The rows are grouped in 4 different ways at once. Each group adds its own fixed numbers to the row, and there is some noise. The rows also spread widely along 16 directions, which tell nothing about the answers.
In the rows, zero is written as 128.
Some rows, each with its group in each grouping after it:
[102 142 121  93 129 163 117 150 151 146 126 132 103 123 137 118 152 125
 160  71  79 140 118 171 136 108  85  55 175 107  92] -> (1) k556 k951 subod
[128  96  89 102  89 172 127 108 151 109 151 119  95 159 149 111 101 151
 119 109 102 117 129 135 111 121 104 122 145 121  92] -> (3) k377 k614 zibe
[189  69 130 119 112 170  75  89 120 111 136 157 204 139 118 132 101 164
 123 100  93  67 171 111 115 124 167 137  79 141 121] -> (1) k762 k778 gik
[159 135 110 162 111 111 163 156 141 115 103 106 132 122 168 143 117 125
 149 166 131 116 138 110 163 145 132 101 130 141 113] -> (0) k762 k778 Kuvuf
[142 121 148  79  85 143  95 110 130 114 111  98 120 130 120 105 113 165
 148  50 116 127 139 133 134 139 122 113 155 134 120] -> (0) k556 k951 dogam
[153 148 144  92 105 135  98 106 123 132 133  97 162 146 148 140 135 136
 115  77 100 133 157 102 110 118 120 102 139 167  91] -> (2) k377 k378 subod
[128 155 104  81  82 140  62 126 158 150 134 129 134 150 132 139 107 129
 168  90  44 133 145 112 112 153 145 107 131  84 143] -> (3) k948 k614 zibe
[155 139 110 113  74 141 143 118 166  78 138 138  98 127 157 108  92 127
 123 112 110 120 138 137 151  80 144 118 127 140 128] -> (2) k504 k378 Kuvuf
[149 120 211 173 168 129  49 143 122 157 169 132 129 158 148 151 185 191
 148 140 100 119 131 107 118 172  90 113  96  60 141] -> (3) k504 k378 dogam
[144  85 138 109 207 160  99 148 102 163 145 158 141 139 104 133 133 112
  64  98 158 107 167 173  86 117 127 137  89  96 166] -> (1) k948 k378 gik
[191  60 140 174 176 187 106 105  88 114 180 151 209 130 125 161 119 127
  70 105 116 103 172 113  95 101 136 105 125 160 109] -> (2) k809 k378 gik
[149 115 109 135 102 116 174 118 138 129 139 128 130 163 130 141 143 131
  50 170 162 141 128  97 111  98 122 148 102 137 129] -> (3) k809 k778 dogam
[139 143 183 116 117 156 109 138 129 122 138  92 136 140 171 120 156 133
 128  92 112 159 136 106 110 159  91  86 153 125 123] -> (3) k556 k614 Kuvuf
[157 210  60 118  64 114 144  70 137  72 125 130  68 185 166 111 100  68
 135 138 118 129 141  85 147  97 141  93 111 153  60] -> (1) k762 k614 subod
[162 161 118 107 122 157 124 124 150 124 122 126 155 132 143 122 112 115
 148  88  98 115 140 129 128  91 153  99 123 134 130] -> (0) k504 k614 zibe
[155 101  84 117 118 161 151 128 139 154 134 157 143 163 121 109 121 112
  96 120 154 114 131 134 115 105 144 119 126 107 127] -> (1) k809 k951 gik
[111 138 154 112 135 146 151 177 142 139  81  68 114 133 189 110 140 137
 143 107 141 132 138 126 127 144  83 101 161 141 120] -> (2) k556 k378 zibe
[144 108  51 113  75 143 166  97 135 122 100  98 131 121  80 174 115 108
  74 173  73 151 163 121 131 153 150 139 156 133 117] -> (0) k377 k951 Kuvuf
[114 124  68 133 103  93 142 173 145 139  96  96 134 156 166 112  96 118
 170 101 125  90 123  71 128 101 172 128 121 131 124] -> (0) k762 k951 Kuvuf
[123 155 116  99  39 106 138 131 211 150 161 130 131 131 141 139 125 174
 147 115  63 163  83 104 144  93 143 117 150  97 116] -> (2) k762 k378 Kuvuf
[102 101  83 148 108 182 171 127 146  73  66  70  84 134 157 105  90  99
 149 127  78 111 160 110 129 130 150 125 153 116 147] -> (2) k504 k614 zibe
[141 107 169 147 154 167 144 158 136 112 168  95 115 110 184 119 112 138
 146  74 138 140 122 153 142 120  85  59 188 138  90] -> (3) k762 k378 subod
[167 132 124 104 125 148 124  97 101 142 109 113 149 137  97 124 105 123
 155  60 133 110 167 124 127 133 139 108 153 143 108] -> (2) k556 k778 zibe
[140 104 120 138  53 119 152 168 135  88  94  66 127  96 186 143 149 121
  98 151  97 163 160  86 137 187 102  96 181 175 135] -> (0) k504 k378 Kuvuf
[138 146 150 101  94  78 109 160 146 150 146 119 111 107 143 156 165 190
 154 103 108 160 116 137 154 143  77  89 153 133  92] -> (3) k762 k378 Kuvuf
[152 142 136 178 133 138 167 109 134 104 124 104 148 153 144 152 139 125
 107 165 114 140 132  77 136 106 141 128 118 119 117] -> (3) k556 k951 gik
[152 191 129 114  63 102 128 134 181 124 116 143 111 145 162 128 166 143
 139 161  95 141 122 102 154 115 124 114 101 109 138] -> (3) k504 k378 Kuvuf
[163  80  64  70  20 157 141  91 136  98  98 181  86 116  86 100 153 115
  65 123 126 133 173 165 138 144 102 110 151 142 141] -> (2) k809 k778 subod
[156  66 108 107 100 124  87 127  88 162 103 125 155 164 101 140 182 174
  88 143 120  97 177  98  93 186  99 158 101 135 119] -> (2) k504 k614 Kuvuf
[142  75 103 126  95 187 150 138 157 109 154 131 139  84 128 153 109 122
  89 131  68 160 141 164 133 140 116  78 186 127 128] -> (1) k809 k378 Kuvuf
[130 203 123 122 113 110 144 132 175 154 135 153 147 143 139 146 196 142
 157 112  66 142  91 106 143  32 122  80 123 117  93] -> (3) k504 k951 subod
[180 140  62 135  73 110 142  46 124 133 173 181 136 148  33 166 128  91
  81 137  85 160 146  90 126 101 192 142 114  93 137] -> (2) k762 k614 Kuvuf
[138 158 115 119  90 109 155 138 148 121 129 129 106 100 127 138 145  99
 127 102 104 174 136 126 149 113 124  81 170 131 132] -> (2) k762 k378 Kuvuf
[180 160 114 149  98 145 162  59 110  58 146 139  21 114  95 127 111  88
 133 119 143 170 163 167 173 152  98  67 183 117 105] -> (3) k809 k778 zibe
[158 104 135 163 145 134 150 123 124 141 169  96 142 156 137 145  91 156
 121 134 151 110 118 109 126 127 142 135 132 113 100] -> (0) k556 k778 Kuvuf
[133 179  68 111 117 107 121 158 174 130 124 118 107 140 168 180  64 137
 152 182  71 120 136 160 165 116 119 114 113 130  73] -> (2) k762 k951 zibe
[173 150 105 106 145  95  96 139 130 216 159 148 204 131  86 174 114 139
 152  79 112 119 138 124 128 105 173 112 123 115 124] -> (0) k377 k378 zibe
[144 149 119 153 156 127 165 194 145 104 104 155 134 117 199 112 149  73
 133 117 160 125 135 129 144  64 119  68 111 150 153] -> (3) k809 k614 gik
[122 126 108  61 120 114  66 123 132 174 111 117 122 167  88 118  94 141
 157  65 113  98 158 139 118 141 171 151  96  74 153] -> (1) k377 k951 subod
[142  66 192  99  90 195  94 138 177 125 146 107 163 125 160 111 120 224
 134  90  93 118 111 150 122 138  98 122 146 113 118] -> (2) k762 k951 dogam

New rows, each followed by its group in each grouping:
[102 154 140  98 154 116  99 146 137 146 107 109  83 145 116 132 130 149
 158  96 109 128 138 149 131 134 111 129 116  79 142] -> (3) k556 k951 zibe
[100  99  68 144  88 145 146 131 146 102  68 119 118 162 152  85 147 124
 146 113  95  77 126  59 113  91 158 126 113 123 140] -> (0) k809 k951 Kuvuf
[146 128 137 168 117 141 124  97 108  95 114  93 112 146 131 111 142 121
 159  97 110 119 145  72 128 153 145 102 146 113 119] -> (0) k762 k951 Kuvuf
[132 167 135 104 152 141 109 160 126 175 127  74 122 151 152 169 115 132
 141 136 101 155 147 154 122 186  81  83 170 118  75] -> (2) k809 k951 Kuvuf
[132 127 132 119  71 133 125  77 138  97 138 112  75 189 137  83 119 133
 108 107 145 125 135  72 103 141 136 154 113  94 146] -> (3) k556 k778 zibe
[ 95 112 131 103 149 101 157 168 144 160 122  95 107 122 125 145 150 178
 119 111 132 134 110 149 125 102 102 135 127 123 107] -> (1) k762 k378 Kuvuf
[128 121  94 104 116 124 105  92 127 121 124 118 117 192 127 123 115 155
 116 104 114  90 141  91 103  90 145 163  85 125  97] -> (3) k377 k951 gik
[145 101  50 145  85 165 173 116 137  85  64 129  96 145 139  92  91  96
 154 148 128  77 157 121 169 124 157 113 132 120 120] -> (1) k556 k951 subod
[129 143 157 103 123  84 136 127 106  93 136  73  41 107 107 132  83 132
 150  40 167 180 148 163 165 142 118 112 183 119 132] -> (3) k556 k951 gik
[179 149 149  65 109 139  61 148 135 180 189 156 136 166 175  87 126 147
 168  25 166 120 114 161 114 136  84  60 158 123  79] -> (0) k377 k614 gik
[111 132 145 159 186 137 107 190 121 121 118 134 104 135 176  96 149  70
 159  80 133 113 153 118 110 114 127  86 109  87 195] -> (3) k504 k614 zibe
[ 96 169 132 131 124  84 140 156 150 100 107 102  52 121 167 146 165 137
 119 147 104 158 133 129 141 116  75 112 123 131 114] -> (2) k762 k378 zibe
[ 90 180 131  71  69 108 124 141 201 126  95  60 119 124 158 156 101 175
 165 112  36 162 119 106 141 124 137 131 135 121 124] -> (3) k762 k378 zibe
[132 105  99 147 137 107 173 153 119 131 130 171  91 137 124  93 175 107
 105 112 196 118 120 129 130  80 109 117 109 115 147] -> (1) k556 k614 zibe
[123 174  80 112  83 105 116 143 170 146 119 117 152 151 160 158  97 134
 182 121  53 119 121  93 150  92 156 102 125 126  93] -> (2) k556 k614 subod
[177 172 153  91  55 113  69 127 140 132 132 114 122 116 143 157 113 130
 175 106  81 180 164 133 163 227 106  67 183 107 124] -> (3) k556 k778 gik
[118 140 112 115 101 121 108 148 167 152 148 119 132 134 140 131  98 132
 179  74  80 138 119 119 133 109 152 103 156  89 137] -> (2) k377 k951 zibe
[188  98 143 184 115 116 150  97  83  72 105 115 103 103 103 133 128 119
 139 128 160 121 184 110 168 173 141 116 136 135 142] -> (2) k762 k778 Kuvuf
[147  85 122 102  62 196 163 137 174 127 121  82 205 136 188 118  91 164
 117 110  93 105 122  97 108 108 137 119 164 171  93] -> (2) k948 k778 Kuvuf
[153 123  92 107  77 103 114 153 120 139 109 134 110 139 153 109 152 130
 131 107 146 113 147 109 131 154 105 100 144 146 116] -> (0) k948 k378 Kuvuf
[116 111 108  96  40 165 144 128 176 140  58  72 110 122 118 117 115 166
 187 122  62 146 136 120 155 202 135 125 188  78 148] -> (2) k556 k614 zibe
[108 141 123 132 109 126 148 139 143 121 125  74 111 141 168 140 124 120
 141 127  92 143 130 102 118 136 122 101 150 125 103] -> (1) k377 k778 Kuvuf
[178 184 103  96 123 120 113 143 134 154 112 141 128 137 130 138 102  81
 139 135 140 135 166 157 151 164 135  95 117 112 131] -> (1) k762 k951 zibe
[161 136 105 167  85  97 144 114 147 102 182 169 130 113 114 157 137 103
 100 132 100 165 127 103 153  82 151 100 134 116 136] -> (2) k762 k951 subod
[135 130  82 140  94 114 146 142 134 105  64  90 112 139 159 140 117 127
 166 166 101 105 162  95 155 150 141 128 110 136 123] -> (3) k377 k614 Kuvuf
[144  92 135  93 136 185 125 136 143 173 137  86 184 129 110 141  88 162
 142  78  91 126 139 150 112 142 149 124 156 108 127] -> (1) k504 k614 zibe
[136 118  94 180 131  89 132 163 128 130 159 118 102 132 161 165 113 113
 128 163 122 131 139 111 136 150 118 104 137 114 120] -> (0) k377 k778 zibe
[155 113 123 109  85  86  96 138 131 132 160 128 107 115 111 147 104 145
 128  84 129 158 140 133 140 156 144 126 142  97 159] -> (0) k948 k614 gik
[145 159 153  62  90  91 118 152 155 134 121 113 131 125 152 128 128 147
 110  92 149 150 141 137 126 127 110 127 109 151 142] -> (3) k762 k778 zibe
[153 119 188 143 155 145 126 112 139 134 140  65 134 123 120 168 101 202
 147 130 111 131 142 144 147 154 129 143 135 101 116] -> (2) k377 k378 zibe
[150 135  99 147  44  89 129 111 154 134 146 138 117 170 145 136 166 171
 146 147 104 140 107  63 146 130 118 120 135 107  90] -> (3) k377 k951 gik
[168 146  95 113  58 107 122 136 145  75 142 134 129 129 187 121  89 111
 122 114 125 124 145 109 149 112 132  94 124 183  95] -> (1) k762 k951 Kuvuf
[146 143 165 149 129 135 122 115 109 140 168  79 140 130 119 155 127 117
 139  75 100 174 138  95 114 153 133  90 191 107 117] -> (2) k948 k951 Kuvuf
[122 107  94 103 141 113  46 140 103 133 124 129 144 153 149 162 119 148
 141 102  68  74 179 112  98 136 108 122  87 155  94] -> (3) k377 k778 zibe
[101 142  94 130 104 118 157 119 151 122  61  95 110 138 127 153 152 167
 153 160  64 106 137  97 137 105 127 144 110 127 107] -> (2) k948 k778 zibe
[161 144 112 164 140 104 108 153 132 122 150 148 131 161 180 126 114  96
 123 142 154 104 138  97 126 104 148 112  78 115 145] -> (0) k377 k614 dogam
[138 162 116 103 114 125 127 114 162 168 123 115 139 151 105 153 128 166
 162 121  87 131 121 127 141 114 141 129 124  89 112] -> (3) k377 k951 zibe
[178 230 157 135 106 149 128  65 161 137 132 119 151 171 133 139 149 133
 151 140  83 142 116  78 138 115 151  99 120  98 103] -> (0) k556 k378 zibe
[126 151 129 114 122 116  82 144 120 105 103  93 126 142 187 140 110 136
 153 104  91 104 159 101 125 127 116  98 113 165  92] -> (1) k948 k378 dogam
[138 120 129 141  95 124 135 121 140 114 137 130 109 122 127 133 161 132
 119 105  95 154 136 109 131 112 123 106 156 115 136] -> (2) k504 k378 gik
[167 125  99 116  74 195 161  55 167 114 114 117 145 135  84 142  94 156
 136 136  63 123 132 139 157 102 163 128 154 109  95] -> (2) k377 k951 dogam
[124 129 117  78 161 145 109 127 148 154 121 144 110 168 109 112 103 135
  81 114 148  92 135 163 106  81 147 167  66  88 159] -> (0) k556 k378 dogam
[141 123  99  82 114 148  93 154 149 139 119 131 168 128 143 166 107 140
 104 144  71 118 156 156 121 136 118 110 109 144 109] -> (1) k809 k951 Kuvuf
[137 126  64  77  58 120 112 112 146 140 122 134  90 216 145  94 114 141
  80 150 157 104 139  93  94 143 118 168  88 116 119] -> (3) k809 k951 zibe
[146 208 107  91 151 113  97 152 142 172 125 140 138 157 164 158 119 106
 156 129 101 115 146 148 129 117 101  82 107 138  75] -> (2) k762 k778 zibe
[158 186 160 126  99  79 131 108 132  60 131 111  87 115 149 140 142 120
 101 114 131 164 159 103 147  98 123 122 102 161 148] -> (3) k504 k378 zibe
[ 83 116 119 129 121 161 149 148 153  66  74 102  86 119 184  95 157 125
 145 101  85 106 134 129 135  77 105  89 130 145 115] -> (1) k377 k951 subod
[ 98 130 110  76 128 104  99 147 122 110  96 110  87 125 127 147 137 161
 117  95  97 119 156 156 121 106  89 128 112 159  99] -> (2) k809 k951 Kuvuf
[115 131  94  91 101 146 107 120 139 122 132  89 153 138 133 165  92 117
 108 101  45 145 157  96  94 121 150 128 135 135 128] -> (3) k948 k614 zibe
[119 174 135  91  44 109 134 126 144 106 100  65 127 140 181 113 161 127
 155  75  92 167 131  63 120 139 114  84 164 170  97] -> (1) k377 k614 Kuvuf
[138 160 166 170 112 120 139 116 167  82 123 159 104 112 126 128 172 124
 134 133 102 156 121 109 153  78 154 111  90  77 199] -> (2) k809 k614 dogam
[165  55  99 178  90 176 191 115 147  91  88 151 125 107 121  82 138 121
 140 136 145  87 145 119 171 112 168 114 135 102 170] -> (1) k377 k378 subod
[138 142  83 124 121 101 182  92 112 106 124 150  93 124  66 133 127  57
  72 101 150 150 159 126 133  57 169 132 120 126 163] -> (2) k556 k778 subod
[142 128 142 129  91 110 156 108 138 118  70  99 141 135 106 123 159 172
 148 113 128 121 131  73 143 100 166 160  94 116 164] -> (3) k948 k614 dogam
[117 117  67 126  84 162 137 126 145 129  80 130  99 202 178  80 171 131
 138 160 112  73 130  80 104 124 102 125 105 117  90] -> (2) k377 k614 Kuvuf
[133 116 140  82 108 165  99 114 137 127 125  95 166 128 129 157 150 155
  79 119  64 148 157 130  95 146  98 121 132 151 106] -> (1) k377 k951 zibe
[160  76 150 151 112 121  86 162 126 121 159 166 146 103 145 131 182 135
 101 103 127 140 146 123 124 145 104  90 138 117 163] -> (0) k377 k951 gik
[133 102 154 121  62 145 134  73 136 105 134  84 107 138 106 135 144 192
 123 103  92 159 125  97 125 151 107 122 166 118 107] -> (3) k809 k778 dogam
[ 95 188  98 136 153 164 149 162 188 135 117  96 125 167 208 140  96 122
 178 146  60 111  97 119 133  70 117  88 133 112  74] -> (3) k556 k951 zibe
[192  96 160 152 146 192 144  80  85  98 152 106 115 143 113 113 113 117
  91 118 176 134 167 142 123 180 109 112 149 118 117] -> (1) k556 k614 zibe
[ 91 139 118 119 145 147 129 136 148 169 134  68 107 170 147 146 134 159
 137 117  71 134 104 114  99 118 103 110 162 102  76] -> (0) k504 k378 dogam
[178 169 143 149 142 148 167 121 122 111 103 189 141 124 139 112 230  78
  95 143 147 125 146 126 131  77  92  69 102 153 124] -> (2) k762 k778 Kuvuf
[116  84 147 138 118 182 166 137 162 130 133  81 132 141 151  89 123 131
 127  84 135 133 107 107 111 111 155 120 156  85 162] -> (0) k377 k614 subod
[143 189 123 103 130 164 149 139 159 140 139 110 131 162 187 114 108  86
 135 107 124 138 123 135 117  93 122  82 143 131  95] -> (2) k377 k614 Kuvuf
[171 190 123 116  96  25 115 125 108 127 130 139  66 142  99 129 133 124
 146 108 192 144 155 123 168 139 140 136  93 114 151] -> (1) k504 k951 zibe
[132 111 142 118 108 145 120 136 116 104 117  93 100 153 177 102 161 131
 111 106 142 136 149  99 103 167  73 108 139 146 110] -> (3) k762 k614 zibe
[138 127  64 133 124 132  93 131 109 104 111 152 139 130 137 139 120  62
 150  98  64 102 181  97 119 111 157  87 113 138 138] -> (3) k377 k614 Kuvuf
[179 164 136 127 149 172 109 157 117 137 104 117 166 137 176 121 100  79
 165 108 130 103 171 134 134 151 132  68 146 136 119] -> (2) k948 k951 Kuvuf
